The rows are grouped in 4 different ways at once. Each group adds its own fixed numbers to the row, and there is some noise. The rows also spread widely along 13 directions, which tell nothing about the answers.
In the rows, 128 means zero.
Some rows, each with its group in each grouping after it:
[128 116 113 149 143 113 173 140 109 153 139 118 134 151 146 116 148 105
 118 146 148 114 143 136 121 128 136 158 145 135] => (3) (0) Rusa (0)
[113  97 108 128 122 130 131 167 125 123 144 109 139  96 123 131 145 124
 124 114 102 153 163 131 125 107 111 141 142 110] => (0) (4) gefal (2)
[175 124 118 133 112 151 152 137 111 127 132 112 146 127 156  79 146 107
 111  89 140 156 149 145 136  97 103 116 138 124] => (2) (1) tato (1)
[106 127  92 122 149 122 102 108 123 117 123 131 102 119 109 160 144 133
 151 134 115 143 123 117 129 152 145 144 140 117] => (3) (2) gefal (1)
[130 104 139 111 145 136 125 141 126 141 158 152 121 124 141 151 169 107
 150 123 119 146 192 150 141 101 182  87 116 105] => (0) (1) tato (0)
[ 87 132  97 125 107 161 157  93  97 128 151 167 171 135 120 127  98 108
 104 163 105 118 134 129  74 158 118 133 116 150] => (1) (0) Rusa (2)
[141 146 100 143 138  63  99 174 148 131 149 143 117 119 135 147 154 105
 151 118 153 136 183 132 153 111 154 135  82 136] => (1) (2) gefal (0)
[113 131 126 133 119 128 106 136  94 158 129 141 113 105 150 120 155  90
 184 120 154 179 162 107 127 105 158 153  94 109] => (2) (3) tato (0)
[139 121  76 133 146 107 139 136 147 101 137  99 116 110 108 146 138 152
 102 111 103 142 126 130 159 148 102 132 133 142] => (1) (4) tato (2)
[141 131 124 130 105 146 141 154 122 110 133 137 152 137 127 121 115 127
 128 100 136 150 133 134 121 141 119 130 137 142] => (0) (3) Rusa (1)
[ 81 101 109 132 154 111  80 147 123 132 114 117  84 121 118 165 176 119
 174 140 112 137 143 113 121 122 165 163 165  99] => (0) (0) gefal (1)
[123 153 109 144 170 124 177 141  94 162  93 133 137 120 123 129 192  78
 146  81 137 124 112 127 125 118 162 131 148  77] => (1) (1) tato (1)
[154 144 140 121 115 107 147 166 117 146 175 129 148 122 130 117 150  50
 148 120 147 175 173 116 126 119 152 169 148 122] => (3) (1) tato (1)
[150 102  91 133 113 122 166 109 140 116 135  97 128 112 118 131 135 141
 117 104 112  98 115 117 164 150  60 144 199 137] => (3) (3) gefal (1)
[111 158 105 155 127 122 121 149 102 118  76 159 122 144 145 136 120 157
 157 105 154 121  95 130 114 144 139 129  99 134] => (0) (0) Rusa (2)
[141 139 148 130  99 171 159 118  80 151 121 142 150 122 162  87 112 123
 141 106 167 156 110 132 113 140 124 124  96 138] => (2) (3) gefal (2)
[110 118 106 151 121 111 130 184 105 133 148 125 128 134 160 112 111 145
 124 156 155 181 161 137 106 124 143 166  76 159] => (3) (0) Rusa (2)
[100  98 139 130 123  98 169 141 115 176 167 115 137  79 135 141 148 110
 133 158 119 103 150 113 135 146 122 174 142 125] => (3) (0) gefal (2)
[130 127 153 127 107 116 171 141 122 153 132 169 156 113 134 168 157  90
 184  91 135  78 146 127 149 136 139 107 165 100] => (0) (2) tato (2)
[119 146 134 139  97 107  81 128 120 132 100 153  94 142 142 156 151  91
 252 105 166 128 122  93 142 132 141 157 173 115] => (0) (2) Rusa (1)
[117 113 106 129 123 120 136 121 130 121 129 151 133 142 117 160 149 103
 159 120 122  89 154 122 130 127 129 131 179 117] => (3) (3) Rusa (1)
[139 131 132 125 111 168 141 111  98 136 113 147 152 134 150 103 126 119
 142 107 148 129 126 138 113 124 123 113 118 127] => (2) (4) gefal (1)
[168  93  91 120 125 111 104 140 159  97 161 111  94 111 138 146 144 142
 138 101 114 173 193 144 186 101 114 100 131 136] => (3) (2) Rusa (0)
[138  84 129 110 124 138 160 118 135 134 173  89 126  84 133 128 137 157
  93 131  96 138 138 141 161 156  98 115 136 136] => (0) (2) tato (2)
[ 99 129 116 138 107 146 159 123  92 150 143 180 158 127 144 142 116 105
 163 138 132 144 155 122 107 143 139 136 109 130] => (2) (0) Rusa (0)
[136  81 137 116 112 125  84 155 149 112 171  92 129 103 119 121 141 116
 105 140 105 154 183 135 117 109 120 149 144 126] => (2) (2) Rusa (0)
[121 134 156 126 104 101 100 131 128 147 123 134 130 105 129 133 165  73
 170 116 130  64 138 107 123 110 125 149 163  99] => (0) (1) Rusa (2)
[106 116 148 145  92 138 124 154 113 129  89 174 143 114 153 155 112 165
 183 103 143  99 121 130 115 139 129 113 119 127] => (2) (0) Rusa (2)
[107  99 111 136 113 173 127  83  92 145  80 143 138 131 152 106 160 115
 149 110 133  64 128 131 101  87 107 105 156  91] => (2) (3) gefal (0)
[115 132  87 139 135 136 121  93 110 117 107 118 114 165 131 116 139 121
 134 141 134 110 104 122 114 138 110 147 151 136] => (0) (4) Rusa (1)
[159 131 103 138 118 141 121 146 113 114 104 115 142 138 142  82 147  88
 123  84 147 146 155 138 114  64 110 131 138 109] => (3) (4) Rusa (0)
[132 128 134 131  93 131 120 115 124 125 131 160 138 146 144 141 125 114
 179 126 142 106 138 120 123 140 122 130 156 139] => (2) (1) Rusa (1)

New rows, each followed by its group in each grouping:
[115 138 114 141 108 118 154 151 126 126 144 167 154 132 130 153 103 134
 162 128 142 139 141 126 127 162 129 137 105 159] => (1) (4) Rusa (1)
[ 94 148 107 139 146 121 148  69  85 174 101 142 109 124 135 133 170  77
 178 137 140  79  97 101 121 142 141 153 150 107] => (1) (0) gefal (2)
[103 121  45 157 122 125 148 100 108 107 108 138 123 169 138 140 126 142
 142 139 129 102 117 124 117 142  90 142 158 137] => (3) (2) Rusa (2)
[106 120 105 146  73 177 142 144  94 113  93 184 186 122 147 118 100 141
 144  88 132 119 145 138  87 107  90 103 114 118] => (2) (3) Rusa (1)
[149 120 158 139  83 126 135 149 124 139 112 148 146 126 164 115 124 121
 181  96 170 100 142 130 132 103 111 127 134 132] => (3) (4) Rusa (0)
[132 111 130 146 104 106 110 160 128 131 113 134 130 146 156 123 148 110
 171 118 166  96 157 134 118  96 129 142 152 121] => (3) (2) Rusa (1)
[ 92 138  93 144 108 145 139 109  92 138  78 191 135 118 148 156 143 125
 210  86 135 104 125 119 131 121 119  97 127  94] => (0) (2) Rusa (1)
[110 130 151 111 115 169 106 106 112 128 122 167 134 133 127 138 114 120
 172 130 140 153 126 130  97 142 166 114 104 135] => (1) (4) Rusa (0)
[146 114 132 133  91 156 138 162 101 131 162  95 159 126 153  61 110 101
 108 133 148 212 160 132  97 110 101 174 114 150] => (2) (4) Rusa (1)
[153  72 176 121 102 116  95 141 156 131 135 103 117 109 168 103 139 160
 116 137 142  61 165 158 141  95 113 108 130 149] => (3) (0) Rusa (1)
[161 128 130 135 117 116 183 121 125 150 158 114 125 128 146 118 136 122
 139 113 150 124 124 126 176 162 105 137 142 156] => (0) (3) Rusa (1)
[132 152  75 159 144  71 109 180 138 104 100 133 134 154 111 144 147 107
 131 107 147 102 139 121 117 110 127 167 143 120] => (3) (4) gefal (0)
[159 141 142 115 115 155 123  95 116 124  61 130 124  77 131 113 152 126
 149  44 124  91  84 123 153 112  99  95 165  88] => (3) (0) tato (1)
[144 116 112 134 127 120 104 152 136 110 118 108 110 127 133 117 152 132
 130  98 133 131 145 135 145 107 120 127 140 126] => (0) (3) Rusa (1)
[ 83 111 115 142 115 146 189 167  94 156 141 179 184 135 137 151 145  94
 161 125 124 124 168 133  88 124 147 130 153  98] => (0) (1) gefal (1)
[165 110 143 115  99 135 120 119 144 118 142 133 146 107 136 125 135 123
 124  99 124 103 153 141 147 122 105  99 139 126] => (2) (2) tato (0)
[117  88 157 112 135 132 131 158 133 137 179 114 126 114 126 143 131 139
 115 159 110 160 160 142 124 154 160 141 128 146] => (0) (0) Rusa (1)
[138 105  87 153 100 115 163 114 123 132 147 134 123 167 163 130 126 126
 168 141 157 118 148 124 146 136  93 144 162 155] => (3) (2) Rusa (0)
[124  80 110 151 114 141 139 153 128 114  98 115 130 150 152 126 133 176
 138 117 143 103 125 150 115 120 104 122 166 128] => (3) (2) Rusa (1)
[121 141 104 141 138 131 121 135 104 126 103 141 120 122 133 134 140 124
 149 106 131 155 130 125 128 130 141 134 115 119] => (2) (0) Rusa (1)
[121 119 117 133 103 152 126  98 119 105 108 155 125 150 136 155 101 167
 157 127 129 107  98 126 120 172 112 118 151 154] => (2) (0) Rusa (2)
[149 105 142 123 107 151 119 146 127 121 125 115 120 108 150 112 125 148
 141 100 139 163 136 145 134 118 125 111 128 142] => (1) (0) gefal (2)
[139 144 114 120 154 148 126 143 107 118 144 132 132 138 117 126 135 112
 108 119 134 211 139 142 110 145 179 130  94 124] => (2) (2) tato (0)
[138 175  92 161 122  84 139 176 114 126 132 177 157 179 132 147 135  73
 165 117 176 131 158 127 114 137 157 158 122 137] => (2) (2) gefal (1)
[103 110  97 134 127 139  80 102 118 118  87 142  96 130 146 136 151 142
 177 117 125 110 137 124 131  96 122 108 122 110] => (0) (4) Rusa (0)
[144 171 127 123 120 112 103 139 121 119  87 144 123  80 117 136 136 116
 168  63 139 135 105 109 148 125 123 133 113 105] => (3) (4) gefal (2)
[106 108 115 149 131 121 179 148 123 138  97 115 149 107 118 150 148 157
 132 102 114  75  89 122 133 159  92 146 176 109] => (0) (4) tato (1)
[123 133 126 129 148 115 117 131 120 133 116 134 120 148 117 145 158  88
 160 122 142 117 135 122 116 122 164 150 152 108] => (3) (4) Rusa (0)
[ 94 157 101 149 141  81  83 172 110 128 109 129 103 120 124 137 130 126
 149 148 152 158 116 104 100 143 157 198  92 135] => (3) (0) gefal (2)
[ 99 129  84 169 102 103 161 176  96 156 129 150 146 108 144 144 137 100
 187 114 141 165 155  97 128 125 108 186 139 116] => (2) (0) gefal (0)
[159 131 125 123 100 158 138 147 105 118 130 140 144 125 157  96 119 110
 128  93 146 177 159 145 124  97 128 112 116 133] => (3) (0) tato (2)
[ 85 114 113 144 152 121 127 128 111 147 108 148 112 137 144 152 150 150
 165 147 146 107 126 141 115 144 169 121  99 125] => (1) (2) Rusa (1)
[147 102 144 130 116 107 172 170 142 141 176 135 160 130 145 135 118 139
 116 141 147 113 170 151 140 143 129 131 119 161] => (3) (4) gefal (1)
[ 90 103 119 127 113 128 105 138 125 123 132 152 131 111 127 156 112 153
 145 152 118 125 142 121 102 145 134 145 122 136] => (3) (0) gefal (0)
[134 183 122 126 147 100  84  88 108 131  86 134  93 144 118 127 160  71
 174 114 158  99  92 100 126 129 155 160 132 113] => (3) (4) Rusa (2)
[124 132  96 136 135 141 143  77 103 145 106 103 114 110 137  97 152 116
 129 117 130 115  94 120 132 136  96 136 137 120] => (1) (2) Rusa (1)
[156 112 150 142  95 117 170 135 118 171 120 100 130  73 171  96 156 128
 160  82 154 106 116 119 176 119  76 133 140 114] => (0) (2) tato (0)
[101 108  81 160 140 112 138 157 110 135 147 122 117 148 161 117 120 166
 108 170 141 156 153 142 118 134 130 152  75 164] => (0) (0) Rusa (0)
[130 159  86 125 133 120  87  63 115 114  92 135  93 126 128 122 140 116
 159 116 133 107 104 104 144 128 107 134 120 127] => (3) (4) Rusa (1)
[ 98 130 117 134 137 124 136 150  96 156 137 134 118  86 135 145 144 128
 171 126 135 204 134 109 135 157 157 159  90 111] => (2) (2) tato (1)
[140 123 140 142 148 111 144 140 108 168 128 105  95 119 153 131 164 124
 176 119 168 169 117 119 159 152 161 155 121 121] => (2) (2) tato (0)
[ 97 115 118 141 102 111 129 177 133 120 137 150 159 118 124 156 110 150
 145 137 127 117 142 123 109 152 115 155 124 142] => (0) (4) gefal (1)
[121  75  64 123 103 143 110 112 149  82 180 141 128 159 145 144 101 180
 104 169 100 133 190 158 132 133  94  93 121 176] => (0) (2) gefal (1)
[135 106 161  97 135 148 115 105 125 130 141 141 111 118 131 147 146 115
 143 126 117 119 153 144 134 125 171  95 137 120] => (3) (0) Rusa (2)
[ 97 120 104 150 131 110  70 105 114 133  77 108  79 131 144 120 165 123
 169 137 137  83 104 105 118 108 115 165 154 111] => (0) (0) Rusa (0)
[125 123  79 152 135 123 149  86 103 137 101 117 123 161 152  96 157 103
 115 138 140  61 122 131 116 104  94 144 166 126] => (3) (0) Rusa (1)
[150 125 118 127 102 186 126 111 108  99 103 170 149 182 139 127 122 101
 159  92 139 136 144 146 100 108 137  93 173 122] => (2) (0) Rusa (0)
[131 121 115 126 139 143 140 127 132  98 113 144 138 152 114 156 130 143
 109 108 107  91 118 152 122 147 135  96 163 129] => (0) (0) Rusa (2)
[126  86 117 130  83 128 137 174 137 119 172  96 165  78 131 104  98 154
  85 138 113 164 156 129 112 133  70 168 125 149] => (3) (2) gefal (0)
[ 96 127 112 142 103  97  78 184 128 125 116 161 114  89 140 165 140 138
 209 106 131 158 163 105 136 112 136 145 110 111] => (0) (1) gefal (1)
[140 158 115 140  95 117 134 172 120 113 110 168 170 118 136 124 117 117
 139  86 147 126 141 128 113 115 117 130 116 124] => (3) (1) tato (1)
[111 109 112 151 121 128 173 155  96 149 106 118 128 106 145 134 146 127
 166 102 134 146 122 117 132 126 114 157 162 107] => (3) (0) Rusa (2)
[114 162 113 138 136 108  84 123 116 134  89 146 111 129 123 133 153  89
 186 111 156 121 113 105 115 118 151 156 121 113] => (1) (4) gefal (0)
[ 86  90 141 127 132 148 133 162 115 135 127 139 132 119 119 167 144 129
 164 128 109 149 141 128 103 140 162 141 165 104] => (0) (0) Rusa (0)
[158 108 141 130 136 112 119 153 145 117 126  91 113 115 126 133 146 146
 124 103 129 123 126 138 156 134 121 134 143 132] => (2) (4) Rusa (2)
[100  97 118 126 136 139  93 108 131 116 100 113 105 140 119 146 146 151
 144 142 123  91 101 133  99 143 135 131 166 122] => (1) (2) gefal (2)
[ 66  99 166 120 116 114 102 153 119 164 117 166 124  64 129 182 153 134
 211 127 124 110 151 112 119 132 170 135 116  85] => (3) (2) Rusa (1)
[135 151  86 157 148 103 145 127 119 127 115 129 131 179 125 121 154  77
 125 128 150  97 125 128 110 127 136 158 162 134] => (1) (0) Rusa (0)
[152 121  91 130  96 130 145 146 137  91 141 141 149 112 127 131  98 161
 103  94 118 137 151 141 148 131  84 107 115 153] => (3) (3) Rusa (2)
[145 106  87 111 131 132 102  96 146  96 150 121 124 134 101 143 158  97
 107 118  89 105 173 132 141 113 111 115 179 120] => (2) (3) gefal (1)
[119 119 156 134 134 137 146 127  98 163 124 135 117 155 162 124 149 115
 165 141 164 111 120 137 115 139 169 134 137 132] => (0) (0) gefal (2)
[ 95 109  86 146  91 125 121  80 118 124 136 159 150 154 144 127 113 122
 122 179 119  49 148 119  96 135  80 145 139 156] => (2) (0) Rusa (0)
[139 109 145 124  86 138 140 171 116 134 156 128 139  80 154 118 118 132
 145 102 128 187 163 128 147 121 113 130 113 137] => (0) (0) tato (2)
[118 110 120 145  93 126  89 137 115 131 121 131 109 156 170 102 137 103
 187 144 166 139 160 123 107  92 130 155 142 147] => (1) (0) Rusa (1)
[118 124 158 103 122 161 165 113 104 153 153 158 194 108 121 111 137  80
  86 136 111  83 151 147  76 123 142 113 131 106] => (3) (1) gefal (1)
[134  98  85 142 104 150 150 156 127 104 137 132 164 141 141 107 123 128
  99 114 117 132 172 157 105  95  95 114 151 141] => (1) (0) gefal (1)
[105 132 113 147 141  88 131 133 119 153 108 146 109 122 138 159 153 131
 184 131 153  98 123 109 145 139 144 154 118 120] => (3) (4) tato (0)
[133 127 107 146  92 108 123 129 126 119 113 159 143 128 147 139 137 114
 154 108 133  68 154 124 136 109  98 122 147 128] => (2) (0) tato (2)
[131 103 130 121 126 144 135 109 110 138 115 104 125 114 137 110 164 106
 129 113 128 107 128 135 120 106 121 126 165  98] => (3) (2) tato (2)
[120 129  86 132 126 120 136 158 128 104 167 175 141 146 137 161  94 164
 130 145 135 180 179 152 128 156 155 110  60 168] => (3) (2) Rusa (1)
[136 128 125 150 121 103 100 141 137 129  69 143 106 110 155 134 153 156
 172  83 156  63 118 137 152 105 120 104 125 124] => (1) (0) gefal (1)
[162 166 122 134 142 106 142 139 123 119 108 114 135 145 113 118 138 102
 117  98 155 110  92 125 127 146 129 157 149 131] => (3) (4) gefal (2)
[142 124  98 161 114 115 148 156 105 142 113 103 142 130 155  87 159  96
 135 100 154 128 144 130 126  93  93 157 147 110] => (2) (2) Rusa (1)
[ 94  83 130 135 125 127 141 111 126 144 124 131 129 123 125 160 149 144
 146 147 115  58 125 123 124 155 119 137 169 121] => (2) (3) Rusa (1)
[144 131 131 147 116 110 144 160 130 125  92 158 132 111 158 144 122 175
 149  81 151  86 125 149 156 129 124  94 100 136] => (3) (0) Rusa (2)
[132 156 109 146 137 112 179 116 105 164 134 136 150 146 123 117 157  58
 137 119 156  96 122 113 121 140 133 160 151 124] => (1) (3) gefal (0)
[157 106  58 125 114 137 126  38 141  92 150 135  91 178 152 134 136 126
 138 140 108  87 157 137 179 125  76  87 180 166] => (0) (0) Rusa (1)
[ 96 107 137 124 114 140 159 138 113 149 127 153 167  92 122 150 141 123
 142 122 110  94 133 124 103 136 124 132 157  99] => (3) (1) gefal (1)
[144 121 137 141 141 127 181 161 107 163 151 122 135 118 141 128 149 111
 142 104 151 176 147 132 151 142 152 141 116 125] => (2) (3) Rusa (0)
[162 140 164 115 139 127 164 165 136 129 144 139 162 131 103 150 136  97
 119  92 139 134 129 144 123 158 170 127 154 117] => (3) (2) Rusa (0)
